Each new row is followed by its nearest point in the smallest flat space through zero that holds the last named rows.

z840, 5 rows:
[[ 16.8  26.6 -23.7   6.7 -22.2  57.1   4.6  17.8 -22.9 -41.6  47.3 -67.9
   -2.1  -8.1]
 [-17.8 -27.7  32.7  -3.6  -0.1  40.7 -24.9  42.7  10.5 -38.2 -22.3  -2.8
  -31.3  35.6]
 [ -1.2  16.1  -7.8  -3.2  -4.1  30.7 -25.9  42.0  44.4   6.6  19.4 -28.8
  -28.4 -31.0]
 [-28.4  17.0   4.3  20.6 -16.7  55.7 -13.4 -20.2 -15.2 -53.0  17.8  -4.5
  -27.5  10.7]
 [-19.3  -3.2  30.6  10.4   2.1  22.8 -38.6  29.2  -0.7 -30.9  28.4 -44.9
    4.6  30.3]]
New rows:
[ 31.8  -6.4 -33.8 -23.3 -22.9 -30.0 -16.8  -1.1 -36.9  20.6   7.4 -20.7
 -18.7  16.2] : [ 22.3  -1.8 -11.9  -7.4  -0.9 -10.0  18.0   5.5 -13.6   6.8   2.9 -15.2
  17.4  -2.1]
[-24.2  13.8 -30.2  28.0   9.4  14.2  -5.6   8.4 -19.2  16.2 -36.9 -37.2
 -14.1   0.6] : [ 1.9  4.3 -4.9  0.2 -4.3 12.7  0.5  4.6  0.7 -6.4  4.4 -7.2 -6.2 -4.3]
[ -9.0  15.7 -24.7   9.3  24.6  36.6  22.5  -4.0 -19.5  17.4   5.4 -23.1
 -37.7  26.4] : [  3.8   7.2 -10.7   1.7 -10.0  24.9   7.9  -1.2  -8.6 -17.7   4.7  -7.5
 -10.6  -3.9]

z552, 5 rows:
[[-16.9 -39.9   6.6 -30.3   1.2  19.5  10.6  22.5   1.1  -3.4 -29.1   1.1
    0.5  68.7]
 [-11.9  -3.2 -12.0 -39.4  18.3  -5.3  -3.1   4.3  -9.5  21.9 -57.7  -1.1
  -22.1  18.4]
 [-32.4  18.0  19.7 -49.9 -19.4  31.4  20.1  12.6 -45.7   1.4  -0.4 -13.4
   27.3  28.0]
 [ -0.6 -14.1  15.2  -5.4  27.3  33.6 -24.0  -1.3 -30.8  11.9 -31.9 -35.1
   14.3  17.4]
 [  4.7   1.5 -44.4  -9.4  44.1  33.2  49.4   4.5 -32.2  15.3   4.7 -10.6
  -30.7  18.3]]
New rows:
[ -7.5   3.8  -6.9  30.6  10.9  29.5   3.0  -7.1 -16.4 -31.6  21.0   8.8
 -10.4  12.8] : [ 8.1 -7.3 -5.2 18.5  8.9 20.0 14.7  1.4 -6.1 -7.1 27.0 -6.9  3.7  6.6]
[ -8.3  10.3   7.9  25.7  15.1  20.6 -15.3   7.9  20.8  20.1  -3.1  37.9
 -23.9 -35.5] : [ 11.4   4.5  -9.2  15.3   7.8 -14.7  -8.4  -8.4  11.2   3.8  -1.4   3.6
 -11.3 -22.0]
[-35.3 -19.5   1.0   3.5  45.4  10.0  38.3 -26.9 -17.1 -36.9   9.1  18.8
  -5.4 -20.0] : [  4.3   2.1 -16.1   4.7  12.1  12.8  22.2   1.1  -9.3   0.7  16.3  -2.0
  -8.3   2.7]

z29, 5 rows:
[[ -0.9 -13.8  10.4   0.8  20.7  10.7 -22.0 -21.0  18.6 -37.7   8.5  -1.8
  -13.4  29.4]
 [-27.3 -31.0 -11.8 -15.1  -8.5  -5.2 -16.1  -3.9   7.3 -44.6 -12.9  42.7
   18.0  -7.0]
 [ 17.2  36.0  11.4  11.9  10.7   2.2 -24.6 -17.2  13.1 -21.6   3.4 -22.1
   29.2  34.5]
 [  2.7 -17.3  18.9  -6.1  -0.9  -4.7 -62.3  11.0  20.5   0.7  -0.8   5.9
   12.5  33.4]
 [  8.6 -33.0 -17.2  -0.6  49.2  27.4  -9.7  23.7  13.5 -21.9  34.9  -4.9
    6.8   3.0]]
New rows:
[ 18.3  -9.4  -3.0 -10.1  22.6 -31.1 -13.3  -1.1  -2.3  54.4  45.2  54.4
 -15.7  -2.0] : [  1.5 -24.8   2.7  -6.1  -0.3   0.2 -11.4  26.3  -0.6  33.0   5.9   2.2
 -14.1  -5.7]
[-12.7  28.0  -0.5  -1.0 -54.4  -8.9  21.9  -9.9 -26.0   0.1 -13.7 -51.7
   6.2  24.6] : [  4.9  43.6  11.4   8.8 -25.0 -14.2  15.4 -22.5 -10.1  12.7 -18.0 -13.4
   1.9   3.0]
[  0.9 -12.5 -10.1  -6.0   6.8  30.8 -19.0  -6.3   9.1  10.2   3.2   0.5
  14.9   3.7] : [  3.2  -9.7  -1.9  -1.4  10.6   4.9 -14.4  10.8   6.2  -2.8   8.0   0.2
   8.5   5.3]
[-22.3  -1.0  -8.4 -29.2  14.2   0.7 -38.2 -54.4  13.5  30.3  18.5  54.4
  -6.3  36.5] : [ -9.6 -18.7  16.7  -6.9  -8.3  -6.0 -32.5 -11.0  12.8 -12.0  -9.0  13.2
 -12.8  21.4]
[  3.0   0.7   8.1 -15.2  -2.2  31.7  14.2  27.5  19.8 -21.6   0.9  23.0
 -12.5  -0.1] : [ -5.2 -16.7  -6.8  -3.4   9.6   6.1   2.4   2.6   2.3 -12.3   5.6   7.6
  -4.2  -4.6]
[-20.7 -54.4   7.4  12.1  -0.6  -5.8   7.5 -14.9 -11.1  23.5   6.2 -17.4
   2.7 -22.7] : [ -6.2 -23.2  -2.7  -5.8  -0.6   1.5   7.4  10.7  -3.9  14.0   2.3   7.8
 -21.0 -12.8]

z560 (5 x 14):
[[ -0.2 -43.6   0.7  31.8 -45.2 -31.6  14.7  22.1  -2.4 -15.3  -4.5  15.9
   -4.9  -9.9]
 [-11.6 -30.4  10.1  -2.4 -11.5  -7.5  -9.3 -24.0 -20.6 -12.7  21.5  -0.9
   14.9 -13.6]
 [ 32.6  17.8  -4.7  57.8 -48.0 -22.0  49.9 -53.5  59.8  -6.8  -2.9 -11.5
    4.3   9.5]
 [-22.8 -37.8  29.1  19.6 -15.2  -7.0  -3.8  27.4  22.0 -60.2  15.1  21.5
   31.4  -8.9]
 [ 44.4 -13.6  13.5 -28.3   0.9  -5.4 -14.4  26.7  21.4 -17.5  11.7 -22.8
   14.9 -13.5]]
New rows:
[ 26.1  37.2   2.5  18.1   3.3   3.2 -28.1  -8.2 -15.2   5.3  26.6   9.4
  32.4 -26.4] : [  6.6   4.9   5.0 -11.2   7.8   5.8  -5.9 -17.9   3.2  -2.4  10.9 -11.1
  10.0  -2.4]
[  7.2  -6.1  -4.5 -14.1 -20.1 -37.2  13.8   6.4   7.1 -23.5 -28.8 -18.2
  -3.0  -4.4] : [ 20.7 -12.7  -0.8   6.3 -18.8 -14.7   6.8  12.9   9.6  -3.0  -2.9  -4.1
  -2.9  -5.0]
[ 10.9 -35.7  12.1  20.0  29.2 -35.2 -14.6  13.9  31.8  22.8  22.2   2.7
  22.6  25.6] : [ 10.0  -9.6   7.6   0.0  -6.1  -4.8  -1.0  11.7  12.8 -14.8   4.0  -2.1
   8.2  -4.4]
[  4.9  23.0  32.2 -13.8 -17.9  -6.0   3.6 -25.8 -28.9  35.4 -10.7  17.3
  28.5  -8.0] : [ -2.6   1.7  -5.0  -4.1   0.4   0.7  -1.1 -27.7 -16.3  14.0   5.6  -6.2
  -2.5  -1.6]
[  8.0 -14.9 -23.1 -24.4  -5.0  31.3 -15.9  28.7   6.3  32.0  36.6 -25.9
  26.1  24.9] : [ 17.6   0.7   2.3 -27.9  14.4   5.1 -15.3  11.1  -4.2   4.3   4.8 -13.6
   2.1  -5.6]
[ 22.8  -8.8  23.9  30.0 -22.4  -1.7  13.3  13.1  26.5  17.2  -6.6  -9.3
  12.1 -21.9] : [ 24.1  -6.9   1.2  14.5 -22.2 -14.8  13.4   7.2  24.1  -8.8  -2.7  -5.1
   1.1  -2.3]

z70 (5 x 14):
[[-22.7   4.5 -10.1  -3.0   3.5 -12.6  -6.6  24.4  24.1  -0.9   8.9   3.6
   11.7   0.4]
 [ 10.9  20.3   9.8  13.4 -23.0 -32.8 -28.3  18.1  17.7  16.0 -15.4  -6.8
    9.9  35.2]
 [ 10.9 -35.2  10.5  15.6  10.5  26.5  19.7 -30.4   6.6  14.7 -32.7 -19.7
  -24.3 -31.4]
 [-60.4  -3.5  19.4 -14.4  43.1  12.9 -37.4  19.7  39.4  -9.6  -6.4  -2.7
    1.4 -19.9]
 [ 22.5  -4.1  11.5 -19.9  -2.1 -11.1  -2.9  16.7   5.4   9.3 -12.3 -32.1
  -29.3  14.8]]
New rows:
[ 18.5  11.2  29.3  11.4 -20.7 -26.3  23.0 -18.5  12.0  22.9  11.2   0.2
  -9.8   6.5] : [ 23.0   0.5  -1.1  13.0 -19.0 -11.0   5.4  -4.2  -1.5  12.4 -10.6  -6.0
  -1.3  11.5]
[-27.1  16.6   5.3 -33.4 -22.4  -4.4  -1.2  -0.3   6.1   3.1 -34.6   0.0
  35.1  24.4] : [ -7.7  13.5   6.1   3.3  -3.4 -11.4 -20.3   9.2   7.9   0.9  -1.6   4.1
  10.4  13.9]
[ -7.5   4.6 -24.3 -12.0  19.2  32.3 -15.1  25.0  27.8 -19.9  -0.5   2.0
   8.7 -27.7] : [-30.9  -7.0  -5.9 -10.8  20.7   7.4  -0.5  13.4  18.0  -8.1   9.3   2.5
   2.2 -18.1]
[  3.5 -19.3 -30.9 -16.4   6.0  10.9 -18.4  22.6  -9.3  -7.1  -9.2 -17.3
  -9.3  20.1] : [  3.6  -0.6   0.5 -18.6   4.0  -4.7   0.8  14.9   1.9  -1.8   4.5 -12.6
 -13.1   4.8]
[  9.3 -17.1 -23.8  23.3 -33.0 -21.4 -14.0   7.1  -1.8  24.3 -34.5 -32.4
  28.9   0.2] : [ 16.3  -3.5  -5.1  29.6 -24.9 -20.5   3.3   1.9  22.4  24.2 -21.9  -7.8
   6.8   9.7]
[-15.0  28.6 -16.5 -28.2  33.3  17.7 -31.0   1.9   2.1 -12.1 -20.8 -26.3
  31.2  -6.2] : [-24.8   7.4  14.8 -13.9  20.3   6.4 -25.1   7.7   5.5 -10.6   2.2   1.9
   0.5  -0.7]

z165, 5 rows:
[[-26.3   4.1   9.8   6.8  -3.2   8.7  23.3  16.1  16.1 -49.8 -15.2  29.1
    5.7   7.1]
 [-24.3 -15.1  27.1 -15.2  -3.5 -15.0 -24.9  20.0  -0.3  54.0  -1.6  30.6
  -22.6  -2.7]
 [ 16.2 -42.1  -7.6  -2.8   5.9  17.7 -43.1 -54.7  10.5  38.2   2.2  52.3
    6.3 -44.7]
 [-12.0  50.0  43.8   6.1 -11.2  11.3 -23.9  14.5 -43.5  10.6   1.3 -23.1
   -7.6  21.4]
 [ -2.7   8.2 -11.0  16.7  14.5  -7.9  -3.6   9.5 -27.8  12.7 -19.1  -2.0
   12.9  -6.4]]
New rows:
[  2.4  -2.6 -19.5  -4.0  -8.7  18.5  -6.9 -31.9   7.4  -3.6  -2.0  30.1
  -6.7  -1.9] : [  5.8 -12.3  -1.2   0.0  -1.4  14.7  -8.9 -24.5  11.2  -7.5   2.3  21.0
   5.0 -13.8]
[-23.8  -6.1   4.1  21.7 -15.2  -6.3   9.6  10.2   0.6  -2.0  -2.0  44.6
 -21.7   4.6] : [-24.9  -7.3  13.5  -0.7  -0.8  -1.6   1.9  15.7   8.6  -4.1 -12.1  33.8
  -3.8  -1.0]
[ 22.4  10.7 -15.7 -34.3   8.4 -13.0  10.0  -1.6 -23.9  -6.5  -1.0   3.6
  -6.5  22.6] : [  6.2   3.7  -6.9  -0.7   1.0  -6.0   6.4   4.2  -2.4   1.0   3.4 -17.9
  -0.5   5.3]

z745 (5 x 14):
[[ -8.7 -11.6  14.0  10.0  75.6 -13.7  33.4   4.8 -28.1 -33.4  22.4 -13.9
    1.5  -5.4]
 [-20.8  20.4  42.8 -19.5  25.2 -11.4 -16.4  16.5  -8.5 -26.4 -17.6   6.5
   18.5 -31.9]
 [-58.2   3.7  15.8 -13.3  -6.4  11.1  -9.4  20.7  26.2  -1.3   6.1  15.2
  -20.8  15.0]
 [-24.3  28.2  53.1   6.8 -32.5 -14.5  47.2  -1.8 -35.2 -17.1 -30.5 -48.4
  -16.1  27.7]
 [ -1.1 -34.1  -3.8  12.5  -5.8 -17.9 -27.3   9.9  12.7  -5.0  22.2   7.5
   10.2  40.0]]
New rows:
[ 28.0  15.6   4.5  20.8 -11.8  15.9  22.2  -1.9  29.3  -9.7  -7.3  -0.8
  -2.5   2.1] : [  9.9   5.3  -7.5   2.3 -12.5   5.2   9.8  -8.2  -3.3   8.6  -5.7  -6.3
  -4.9  -0.9]
[ 25.4 -19.2   9.8 -32.1  17.3  -1.8 -29.9 -38.6 -20.3  -4.2 -14.5 -14.1
  -8.0  37.0] : [ 17.8 -10.2   2.6   8.8  -3.3 -14.6  -5.9  -2.4  -8.9  -5.5   0.8  -7.0
  13.0  10.8]
[ 43.9  34.4  -5.0   8.9  33.8   9.8 -58.7 -50.0  38.0  15.4  48.0  18.3
 -29.0 -10.4] : [ 21.8 -11.8 -36.8  -4.3  16.0  12.9 -22.4  -4.1  18.5  15.1  14.1  26.6
   7.8 -23.0]
[ 16.0   9.6   7.4  -4.1  -2.2  -5.8  16.6 -20.8 -24.0  17.6  17.5   4.5
 -66.6   9.5] : [ -1.9   4.3 -11.5   7.2  -4.5  11.6  32.5  -9.9  -5.9   9.2   2.3 -13.9
 -20.9   8.2]
[ 42.7  25.8  22.8  56.4 -12.8   9.1  -8.8  29.5   2.8  12.9 -16.2  28.0
  -8.5   2.6] : [ 17.2   3.4  -0.5   0.2 -20.1  -3.9  -9.5  -5.0  -2.0   5.3 -10.9  -2.0
   9.1  -1.9]
[  7.1 -43.6   3.9  32.1  21.8   9.6 -17.6 -17.0  12.0 -28.8  -6.3   8.8
  21.8 -16.0] : [ 15.3 -17.8  -5.0   4.1  25.3 -12.3 -17.4   3.2  -1.4  -9.8  13.1   8.7
  18.6  -3.4]

z705:
[[-21.9  -5.8 -29.9 -32.6 -67.7  23.3  40.7 -55.5 -12.8  31.0   8.9  18.2
   62.1  -4.2]
 [ 20.6 -51.7  22.8  -0.2 -55.2  18.5  20.1 -33.3  37.1   7.9  19.8  11.0
   35.2   6.2]
 [  7.6 -61.0  29.3   6.4   4.4  55.1   4.5 -77.7  15.0  14.9  21.9 -32.0
    0.1  17.5]
 [  8.7 -48.7  31.5 -13.3 -26.9  13.1  38.7 -59.9  11.3  16.1 -23.8 -16.1
   24.0  29.9]
 [ 17.1 -29.8  30.4   2.5  53.4  38.5  25.8 -31.3 -12.5  31.2  -0.9 -14.0
   13.7 -26.1]]
New rows:
[ 12.8 -12.8  10.3  -6.5  -4.4  19.8   4.5  19.2   8.3 -23.5  -3.9 -52.4
  24.5 -18.1] : [ 10.4 -13.0  13.3   4.4   5.4   4.3   3.5  -1.1   7.4   2.1   1.4  -0.7
   2.0  -3.1]
[ 10.0  38.0 -13.8  54.4   3.5  14.9  -5.3  -3.1  -1.9  10.8  17.4   2.7
   0.1  39.5] : [ -8.0   6.6 -10.7   4.3   1.2   5.1 -17.5  -0.7  -0.5  -7.0  12.8  -4.4
 -13.1   3.3]
[ 19.0  13.5   5.8   3.3 -12.1 -11.6   4.6 -14.5 -11.4  15.7  16.6  -0.4
   7.7   0.5] : [-0.2 -1.7 -2.0 -3.0 -7.1  3.1  5.7 -4.1 -0.3  4.5  2.4  4.2  9.2 -3.8]

z566:
[[ -8.4  39.2 -25.0   9.6 -16.8  -9.6 -42.9   4.1  22.7   6.0   4.3   1.4
   15.8   7.6]
 [-10.9  28.7 -24.3   8.2 -41.9 -21.0   8.7   4.4  16.5  16.1  -4.2  -5.1
   29.4  37.1]
 [ -9.1  -3.0 -32.2  -2.1  -5.6 -45.1  46.4   1.6  -7.0 -11.9 -15.8  19.0
    1.6  22.5]
 [ -6.9   3.5 -32.7  14.6  10.1 -44.5  40.5 -22.7 -11.6 -26.7  13.9  30.6
   12.9  47.8]
 [ 40.4  -3.8  12.6  20.7  11.7 -12.3  -9.1 -33.3  17.2 -28.4  18.7  35.2
   58.8  -5.4]]
New rows:
[-13.8 -14.9  -0.7  12.5  20.0 -19.6  32.8 -21.0   7.5  -5.9 -13.9 -33.2
  -8.1   2.4] : [ -3.9 -12.6  -1.0  -3.5   3.9  -6.6  27.9  -0.9 -12.1  -3.3  -3.1   1.4
  -9.1   9.1]
[  5.2  27.2  35.5  -9.4 -18.7   5.2   6.5  -7.4 -44.0  -8.5  11.3 -22.4
   1.8 -10.6] : [  1.2  -6.9  17.7   0.1  -2.9  19.2   4.4  -2.5  -4.9   8.5   7.1 -12.7
  -1.2   4.9]
[-16.9  22.8 -22.6   0.4  -9.5  -3.5  -0.4 -13.6  10.9 -11.7   1.9  -9.8
  20.8  15.9] : [ -6.9  19.1 -16.2   8.3 -11.9 -11.4  -5.3  -3.3   7.3   1.7   6.2   2.5
  12.7  21.4]
[ 27.9  53.0 -15.7 -26.9  19.3  11.0   4.1 -14.9 -23.7  10.8  10.3 -29.1
  18.4   7.5] : [-4.1 10.4 -0.1  6.5 -3.7  6.7 -9.8 -5.0  1.8  3.8 11.9 -4.8  4.4 13.9]
